The first 9 rows are patterns. Each new row is the sum of 3 different patterns, raised or lowered, with some noise. Before adding, each is slid sideways (what falls off one end comes back at the other) and multiplied by a number that may be negative. Names go in the order of the patterns.
Some rows, each with the names of its patterns after it:
| -11 |  -3 |  -5 |  -1 |   1 |   2 |  15 |   8 |   8 |  14 | -10 |  17 |  15 |  -1 |   1 |   9 | -10 |  -7 |   6 |  16 |  16 |  12 |  17 |  12 |  -8 |  -9 |  13 |  -8 |  -8 |  11 |  -1 |   5 |   8 |  -1 |  15 | -16 | -18 |  17 |  10 | -14 | -10 |  14 | : (8)
| -13 |   4 |  15 |  -7 |  -5 | -15 |  15 | -14 |  18 | -17 | -10 |  -7 |   6 |   7 | -11 |  16 |  -2 |  -3 |  -9 |   2 |   5 |  19 |   8 |  10 |   4 |  -8 |   8 |   6 |  -5 |  15 | -11 | -14 |   1 |  -3 |  -1 |   1 |  -4 |   7 |   4 | -12 |   7 |  -7 | : (4)
|   8 |  19 |   6 |   7 |  11 |  18 |  18 | -12 |   7 | -12 |  13 | -16 | -19 |  -5 |  17 |  17 | -17 | -17 |  10 |   4 |  -5 |   7 |  -1 |  -4 |  17 |   0 |  -3 | -14 | -12 | -14 | -12 | -13 | -17 |  -9 |  10 | -16 | -15 |  -7 | -12 |  -4 |  -1 | -13 | : (3)
|  18 |   7 |  -9 |   1 | -19 |   3 | -11 | -16 |  10 | -15 |   1 |   3 |  -3 |  -8 | -16 |   4 |  12 | -18 | -12 |   5 |   2 |  -9 |   7 | -19 |  13 | -11 |  13 |   5 | -17 |  10 |   0 | -19 |   4 | -18 | -14 |  14 |  -1 | -17 |  11 |   4 |  -7 |  -1 | : (0)
| -14 |  -2 | -11 |  15 |  14 |  -4 |   7 |   6 | -12 |  -6 |  -6 |  -7 | -13 |  14 | -14 |   5 |   3 |  10 | -19 |   3 | -14 |   3 |  -8 |   3 |   6 |  16 |   9 |   9 |   4 |  17 |   8 | -14 | -17 | -11 | -10 | -18 |   1 |   1 |  18 | -13 |   5 |   5 | : (5)
|  -6 |  12 |  11 |  17 |   4 |  13 | -15 |  12 |  15 |  -7 |   4 | -18 |  -3 |  -8 | -13 |   0 | -14 |   2 |  12 |  14 | -15 | -18 |  15 | -12 |   3 |  13 | -12 |  12 |  -8 |  -4 | -19 |  15 |   6 |   4 |  -2 |  16 |   7 |   6 |  -2 |   0 |  14 |  15 | : (7)
|   9 |   3 |  19 |   9 |   3 |   1 |  10 |   8 |  -1 |  -6 |   9 | -16 |  -2 |   2 |  15 |  10 |  10 |   4 |  -2 | -16 |  16 | -18 |  -1 | -14 | -14 |   8 |  16 |  -8 | -12 | -10 |  -5 |  17 |   0 | -13 |  17 | -13 |  -3 | -19 | -18 | -18 |  -4 |   7 | : (1)
| -19 |  16 |   1 |  -4 |  17 |   3 |  -2 |  10 |   2 | -11 |  -6 |   1 |   8 | -11 |   2 |  10 | -10 | -14 | -11 |   6 |  -5 |  10 |  -4 |   1 |  13 |  -9 | -12 |  12 |   9 |   6 |  -5 |   1 |  15 | -18 |   2 |  -3 |   5 |   0 |   3 | -16 | -11 | -18 | : (2)
|  -9 |  18 |   1 |  -1 |  16 |  14 | -11 | -14 |   2 |  -1 |  10 | -18 |  17 |  -5 | -14 | -12 |   3 |   3 |  -9 |   9 |   4 |   8 |  -5 |   4 |  -9 |   9 | -19 |  -7 | -14 | -12 |   8 |   8 |   5 | -16 | -11 |  19 | -14 | -16 |  -2 |   0 |  10 |  -8 | : (6)

New rows, each followed by the names of its patterns:
| 21 | 16 | -9 | 27 | 19 | 20 |  4 |  0 | 12 | 26 | 14 | 34 | 16 |  7 | 12 | 29 | -4 | -5 | 27 |  0 |  4 | 31 |  6 | 11 | 10 | 22 | -3 | 16 | 27 | 23 | 22 | 23 | 24 |  4 | 17 |  4 |  8 | 23 | 16 | 12 |  2 | 15 | : (0) (7) (2)
| -27 |  11 |  25 | -33 | -24 |  10 | -10 | -22 |   2 |  12 |   8 |  -3 |   0 |  -3 | -21 | -12 | -14 | -15 |  17 | -13 |  -2 |  -8 |   8 | -10 |  18 |   0 |   7 | -19 | -23 | -18 |  -6 | -22 |  -7 | -16 | -23 |   6 |  14 | -12 |  -8 | -12 |  -9 |  21 | : (8) (5) (1)
| -21 | -23 | -23 | -27 | -15 |   4 | -23 |  -7 | -12 | -18 |  -9 |  -3 | -28 | -30 | -36 |  -8 | -25 |  -3 | -22 | -25 | -23 | -14 | -19 | -22 |  -6 |  -6 | -14 | -23 |  -4 | -12 |  -8 |  -4 |  -4 | -11 | -29 |   0 |  -8 | -26 |   2 | -22 | -34 | -12 | : (4) (5) (2)
|  11 |   9 |  -6 |  -2 |  -5 | -13 | -11 | -16 | -10 |  -9 | -27 |   7 |   7 | -12 | -20 |   9 |   1 |  -8 |   7 |  -8 | -10 | -14 |  -4 | -17 | -10 | -19 |   2 | -18 |   6 | -24 | -28 | -19 |  -5 |  -4 |   2 |  -1 | -19 | -27 |  -8 | -18 | -15 | -14 | : (8) (4) (1)
|   7 | -13 |   0 |  -1 |   7 |   0 | -17 |  14 |   5 |  -8 |  10 |  -1 |  17 |  26 |  18 |  15 |   8 | -10 |   1 | -11 | -13 |   4 |  -1 |  -7 |   1 |   7 |   4 |  -1 |  10 |  14 |  -6 |  -5 |  -7 |   9 |   8 |   3 |  12 | -14 |  19 |  -5 |   6 |  15 | : (4) (1) (2)
|  -2 | -11 | -32 | -19 |   3 | -12 | -19 | -16 | -25 |  -8 | -14 | -36 |  -6 | -13 | -26 |  10 |  28 | -25 | -34 |  11 | -24 | -17 |  -3 | -27 |  11 | -24 | -12 | -19 | -17 | -19 | -28 | -19 |  18 | -35 | -30 |  -6 |  -9 | -17 |  14 | -23 |   4 | -25 | : (8) (0) (7)
| -25 | -15 |  -6 |   0 | -13 | -36 |  -5 | -40 |  -5 | -14 | -36 | -19 |  -3 |  -3 | -31 | -30 |  -8 |   5 | -19 | -13 |  -8 | -22 | -20 | -13 | -15 | -24 | -41 | -15 | -39 | -16 | -28 | -14 | -14 | -41 | -19 | -30 | -23 | -21 |  -9 | -34 | -12 | -16 | : (4) (3) (2)
|   6 |  31 |  29 |  27 |  27 |  26 |  10 |  11 |  20 |  29 |   6 |   3 |  39 |  11 |  26 |  25 |  42 |  30 |  23 |   8 |  28 |  -2 |  26 |   7 |  21 |  20 | -15 |  10 |  38 |   6 |  -1 |  22 |  12 |  44 |  20 |  22 |  25 |  12 |  15 |  -1 | -14 |  19 | : (0) (5) (1)
| 36 | 43 | 17 | 29 | 28 | 37 |  5 | -5 | 29 | 26 | 17 | 22 |  5 | 27 | 27 | 16 | 41 |  0 | -7 | 51 | 31 | -2 | -3 | 26 | -6 | 13 | -3 |  9 |  7 | 25 | 26 | 11 | 19 | 29 |  2 | 38 | 28 | 16 | 30 | 34 |  7 | 15 | : (8) (3) (0)
|  -1 | -20 | -20 |  -4 |  -5 | -15 | -16 |  -4 |   6 | -19 |  -9 | -10 | -11 | -10 | -15 | -12 |  13 | -11 | -18 |   4 |   3 | -18 | -35 |  13 |  -7 |   4 | -23 |  10 |  -9 |  -3 | -10 |   7 |  13 | -18 |  -5 |   4 | -11 |  -6 |  -1 | -15 |  -9 |  -6 | : (7) (2) (6)
|   4 |   4 | -33 | -17 | -18 |  -3 | -34 | -18 |  -4 | -10 |  -6 |  -3 |  -2 | -36 | -30 |  -1 | -25 | -53 | -21 |  -8 |  -6 | -45 |   6 | -45 |   6 |  -3 |   5 | -17 | -50 |  -2 | -38 | -32 |  -7 | -11 | -43 |   9 | -33 | -28 |  -4 | -20 | -27 | -17 | : (4) (0) (1)
|  21 |   6 |  11 | -16 |  11 |  -8 |  -7 | -22 |   7 |   9 |   0 |  -7 |  29 |   9 |   3 |  16 |  16 |  15 |  -6 |   6 |  12 |  -7 | -15 |   3 |  11 |   3 |  23 |   7 |  13 | -23 |  18 |   6 | -12 | -12 |  -8 |   4 |  28 | -14 | -15 |  16 |   1 |  13 | : (0) (1) (6)
|   1 | -14 |  30 |  -2 |   5 |  -8 |  -1 |  -8 | -20 |  -5 |  16 | -30 |  -2 |   5 |  15 |  16 |  -8 | -22 |  20 |  -2 |  18 |   3 | -17 |  15 |  11 | -22 |  19 | -14 |   6 |  23 |  13 | -13 |   8 | -12 |  -3 | -16 |   9 |  -8 |  -5 | -15 | -17 |  -2 | : (0) (5) (1)
|  7 | -3 | 28 |  8 |  7 |  8 |  9 | 32 | 19 | -2 | 17 |  6 |  0 | 18 | 24 | -4 | 31 | -4 | 19 |  1 |  6 | 12 | 10 | 19 | 25 | 18 | 42 | 20 | 23 | 22 | 27 | 17 |  6 | 15 | 33 |  0 | 17 | 25 | 24 | 12 | 24 | 29 | : (8) (1) (6)
|  38 |  -9 |  30 |  32 |  -2 |   1 |  22 |   3 | -14 |  10 |   9 |  -2 |  -8 |  11 |  -2 |  11 |  -9 |   7 |  28 | -11 |  20 |   5 |  -6 |  20 |  16 |  12 |   9 |  -1 |  23 |  15 |  -3 |   8 |  12 |  -4 |  24 |   3 |  13 | -14 |  -4 |  18 |  -4 | -14 | : (4) (0) (2)
| -13 |  12 |  22 | -13 |  -5 |  18 |  18 |  16 |   1 |   9 |  13 |   8 |  20 |  15 |   3 |   9 |  40 |  20 |   6 |   9 |  -3 | -17 |  23 | -13 |  23 |   6 |  24 | -13 |  -5 |  -7 |  -5 |  -7 |  -3 | -15 |  -6 |  13 |   2 |   0 |  22 |  19 | -14 |  -1 | : (5) (7) (1)
| -38 | -27 | -14 |  -5 | -34 | -18 | -18 | -29 | -23 |  -2 |  -2 |  -4 | -13 | -15 | -18 | -39 | -18 |   6 |  -2 | -15 | -13 | -16 | -14 | -15 | -13 | -29 | -11 | -14 |  -1 |  -8 | -34 | -32 | -20 | -10 | -13 | -19 | -15 | -17 |   8 | -38 | -10 | -37 | : (8) (4) (7)
| -13 |  29 | -41 | -28 |   5 |  14 |   2 | -14 | -11 | -20 |  -2 | -39 |   7 |  -7 |  28 |   5 |  27 |   2 | -11 |  -6 | -17 | -38 | -16 |  -8 | -10 | -36 |  -8 |   2 |   0 | -21 |   1 |  -1 | -12 | -36 | -25 | -27 | -24 | -11 |   9 | -17 |  -3 |  -1 | : (4) (1) (6)
| -13 |  -6 |  -9 |  23 |   0 |   2 |  -4 |  19 |   3 |  16 | -21 | -17 |  18 |  16 |  -7 |   3 |  16 |  -3 |   4 |  12 |  -2 |   4 |  14 |   8 |  15 |   9 |   2 |  21 |   9 |   9 |   5 |   9 |   3 |   1 |  12 |  12 |  -3 |   6 |   5 |  -4 |  -8 |   5 | : (4) (3) (0)
|   2 | -11 |  -2 |  -2 |   3 |   1 |   0 |   2 |  14 |  13 |   7 |  32 |  11 |  20 |  15 |  32 |  14 |  -5 |  11 |   0 |   7 | -15 | -10 |   6 |   6 |   8 |   4 |   5 |  10 |  20 |  11 |   1 |   4 |  -4 |   8 |  -1 |  16 |   7 |  -2 |   8 |   5 |   8 | : (3) (5) (1)
|  19 |  -7 |  -1 | -10 |  -1 |  -3 | -21 |   3 |   5 |  -8 | -27 |  -5 |  23 | -19 | -16 | -12 |   3 | -23 | -16 |  -6 |   3 |  -5 |   1 |  -4 |  -7 |   8 |  -9 |  -8 | -23 |  13 |   2 |  14 |  -6 |  17 |   7 |  -5 | -10 | -13 |   1 |  14 |  -9 |  11 | : (3) (7) (6)
| -15 |   9 |  -3 |   9 |  -5 |  23 | -17 |  10 |  10 |   5 |  -5 |   2 |  22 |  29 |   5 |  19 |   7 |  11 |  10 |  11 |  -1 |  15 |   3 |   2 |  17 |  32 |  18 |  28 |  31 |  28 |   2 |  17 |  27 |   0 |   4 |  15 |  -3 |  13 |   5 |  -9 |   9 | -15 | : (8) (3) (1)
|  28 |   2 | -12 |  29 |  21 |  -2 |  17 |  -1 | -14 |  -1 |   5 |  29 |  -2 |  18 |  18 |  19 | -14 |  -5 |  15 |   8 |   2 |  -4 |  11 |  11 | -10 | -14 |  21 |  13 |  12 |   4 |  19 |  22 |  -7 |  11 |  -6 |   2 |   4 |  27 |  -8 |  -6 |   1 |   7 | : (1) (2) (6)
| -34 | -27 |  22 |   9 | -32 | -45 |  -4 | -17 | -27 |   1 |   6 | -20 |  12 |  -9 | -13 | -14 | -30 | -47 | -15 |  -9 | -31 | -25 | -20 | -24 | -20 | -42 |  -3 | -16 |   2 | -17 |   7 |   6 |  -1 |  -6 |   8 |   3 | -15 | -28 |  -5 | -44 |  -9 | -27 | : (3) (1) (2)
|  -4 |  -9 |  -8 | -27 |   8 |   1 |   1 |  14 |  -1 |   4 |  21 |  -5 |  16 |  11 |   7 |   3 |  -5 |   1 |  14 |  -2 |   8 |  -6 |  21 |   8 |  30 |  13 |  -4 |   8 |   9 |  14 |  15 |  24 |  -9 |  12 |  23 |   9 |   2 |   8 |  24 |  16 |  21 |  14 | : (4) (1) (2)
| -25 | -18 | -19 | -40 |   0 |  -2 |  -6 |   9 | -41 | -15 | -19 | -36 | -11 | -20 | -39 |  -7 |  10 | -14 | -24 | -38 |  14 | -23 | -15 | -18 |  -7 |  -3 | -15 |   2 | -45 |   8 | -12 | -36 | -15 | -14 | -26 | -12 | -21 |  -3 | -21 | -38 |  14 |  -7 | : (4) (7) (2)
|  23 |  23 |   3 |   4 | -15 |  25 | -10 |  17 |   7 |   9 |   7 |  31 |  -4 |   1 |   7 |  -4 |  48 |  25 |   7 |  39 |  23 |  15 |  11 |  17 |   8 |  16 |  37 | -15 |  30 |   9 |  -1 |  23 |  -2 |  17 |  25 |  24 |   0 |   3 |  25 |  31 |  -4 |   3 | : (0) (5) (7)
|  16 | -23 | -16 |   2 | -15 |  -9 |  -4 | -15 |  -5 |  -7 |  -7 |  -7 | -32 | -24 |  18 |  12 | -23 |  -3 |  -1 | -26 | -15 | -14 | -10 |  -9 |   7 |  -5 |  -2 | -13 |  -4 | -24 |  -3 |  -3 |  -4 |  -7 |  -7 | -21 |  -6 | -17 |   3 |  -8 |  -4 |  -8 | : (8) (5) (7)
|  11 |  14 |   3 |  -2 |  -5 |  -5 | -17 | -13 |  24 |  -2 |  -3 |  11 |  21 |  14 |  10 |  21 | -22 |   2 |   5 |  23 |   0 | -14 |  26 |  -2 |  -4 |  -4 |   5 |   3 |  12 | -25 |  -2 |   7 | -17 | -13 |  14 |  17 |   8 |  -8 |   2 |  35 | -22 |   9 | : (4) (2) (6)
|  -6 |  10 |  16 |   2 |  -5 |  29 |  -1 |   3 |  27 |   0 |  18 |  19 |  29 |  18 | -16 |  29 |  11 | -16 |   7 | -13 |  11 |  32 |   8 | -21 |   4 |  -3 |   2 |  24 |  15 |  24 |  10 |  12 | -16 |  10 |  -6 | -12 |  18 |   8 |  21 |  19 |  17 |  16 | : (0) (1) (2)
|   0 |   9 |   5 |  14 |  17 |  -8 |  17 |  -3 |  13 |   1 |  -4 |  19 |  23 |   0 |  26 |  14 | -10 |  17 |  10 | -10 |  15 |   6 |  10 |  19 |  16 |  11 |  13 |  14 |  -2 |  17 |   2 |   9 |  23 |   7 |   7 |   6 |   1 |   5 |  -5 |  12 |  12 |   0 | : (8) (0) (2)
| -4 | -2 |  8 |  1 | -9 | 16 | -9 | -4 | -2 |  4 |  3 |  3 |  5 | 14 |  2 |  9 | 12 |  9 | -9 |  6 | -7 | 28 |  8 |  1 | 10 | 16 | -5 | -1 | 10 |  1 | 11 |  8 |  7 | 21 | 13 |  6 | 21 | 27 | -6 | 16 | 15 |  9 | : (0) (7) (2)
| -14 |   5 | -16 |   0 | -15 |  -8 |  -3 |   3 |  12 | -15 |  -3 |   6 |   1 | -10 |   4 |   1 | -19 |   6 | -21 | -10 | -17 | -18 | -16 | -15 | -11 | -12 |  -5 |   0 | -23 |  -9 | -18 | -10 |  -7 | -12 |  -8 |   4 |  14 |  -6 |  11 |   9 |   6 |  16 | : (3) (7) (1)
|  25 |  -7 |  -5 |  -6 |   9 |  14 | -13 |  -2 |  -9 |   1 |  16 |  -6 |  15 |  12 |  28 | -15 | -16 |  13 |  11 | -14 |   8 |   3 |  19 |  18 | -17 |   3 |  -8 | -13 |  -5 | -17 | -13 |  -6 |  37 | -25 | -22 |  12 |   3 |  19 |  11 |  20 |  19 |  19 | : (8) (3) (7)
| -12 |  -3 |  -5 |  -3 | -23 |  11 |  -7 | -10 |  -8 |  -8 |  -9 |  -8 | -15 | -18 |  -1 | -12 |  -2 | -14 |   4 |  -6 | -12 |   5 | -13 | -14 | -10 |  -7 |  17 |   1 |   7 |   0 |  -5 |  12 |   0 |  -7 |   3 |   8 |  -9 | -12 | -10 |  -6 | -10 |   4 | : (4) (3) (7)
|   7 |  -6 |  -3 | -13 |  -5 | -11 |   0 |   9 | -17 |   4 |  16 |  15 |   8 |  33 |  -8 |  20 | -15 |  22 |  10 | -10 |  21 |  13 |  -7 |  -8 | -19 |  -5 |  11 |   0 |  -2 |  21 |  15 |  -2 |  17 |   7 |  15 |  -4 |  10 | -21 |  19 | -13 |   8 |   5 | : (4) (0) (5)
| -17 |  -9 | -13 |  16 | -14 |  -2 | -21 |  17 | -15 | -11 | -14 |  18 |   7 |  -1 |   6 |  13 |  19 | -10 |  -7 |  -4 |   4 |  11 |  -7 |   8 | -12 |  -9 |  22 |  -3 | -17 |  -2 |  14 |   7 | -14 | -24 |   9 |   4 |  -4 |  12 |   7 |  -7 | -12 |   9 | : (5) (7) (6)
|   7 |   3 |  18 | -12 | -22 |   2 |   1 |   0 |  12 |  -7 |  -3 | -12 |  12 | -13 |  11 |  10 |   2 | -18 | -20 | -23 | -19 |   8 |  12 |  16 |  11 |  11 |   4 |   3 |   7 |  -4 | -14 |  13 |  -5 |   4 |  18 |  -3 | -10 |   3 |   9 |  -2 |  14 |  12 | : (8) (2) (6)
| -11 | -17 | -27 |   1 | -20 | -19 | -15 |  -8 | -21 | -26 | -20 | -11 | -34 | -31 | -25 |   7 |  -9 |   2 | -22 |  -4 |  12 | -40 | -45 | -15 | -15 | -21 | -22 | -17 |  19 | -41 | -10 |  -6 | -17 | -20 | -28 | -16 | -14 | -31 | -34 |  11 | -26 | -29 | : (5) (2) (6)
|   2 | -36 | -32 | -10 |  13 |  -4 | -16 |  -4 |  23 |   5 |   3 |  10 |   2 | -19 |  -4 |  -2 | -16 | -12 |   2 |  -9 | -16 | -31 | -13 | -16 |  -7 | -21 |  -7 |   4 | -14 |  -5 |  17 | -21 |  14 |  22 |  10 | -10 |  10 |  12 |  22 |  -9 |  -2 |  -2 | : (3) (5) (6)
|  12 |  -2 |   8 |   9 |  21 |  21 |  25 |  11 |  20 |  16 |   6 | -13 |  20 |  20 |   3 |  15 |  20 |  13 |  16 |  14 |  17 |  -5 |  -9 |   6 |  10 |   3 |  21 |  36 |  21 |  31 |  27 |  -8 |  36 |  11 |  16 |  33 |  13 |  25 |  36 |   0 | -13 |  18 | : (8) (3) (6)
|  -3 |  18 |  11 | -24 |  13 |   6 |  -7 | -22 |  21 |  -7 |  14 | -14 |  12 | -26 | -11 |   3 | -24 |  -7 |  14 |  -9 |  15 |  22 | -13 |   8 |  31 | -29 | -11 |   3 |  -2 | -11 | -37 |  -5 | -12 |  -7 | -11 |  -7 |  -1 |  -6 |  20 | -14 | -19 |  18 | : (3) (0) (7)
|  -3 |   8 |   1 |  -1 |  -3 |  21 |  -1 | -13 |  -2 |  -4 | -11 | -12 | -20 |  -8 | -17 |   1 |   6 | -10 | -14 |  -3 | -11 |   4 |   2 |  -2 |   6 |  -4 |  -5 |  -3 | -13 |  -1 |  -6 |   3 |  10 |  -8 |  -6 | -14 |  -5 |   2 | -10 |  -9 |   9 | -12 | : (4) (0) (2)
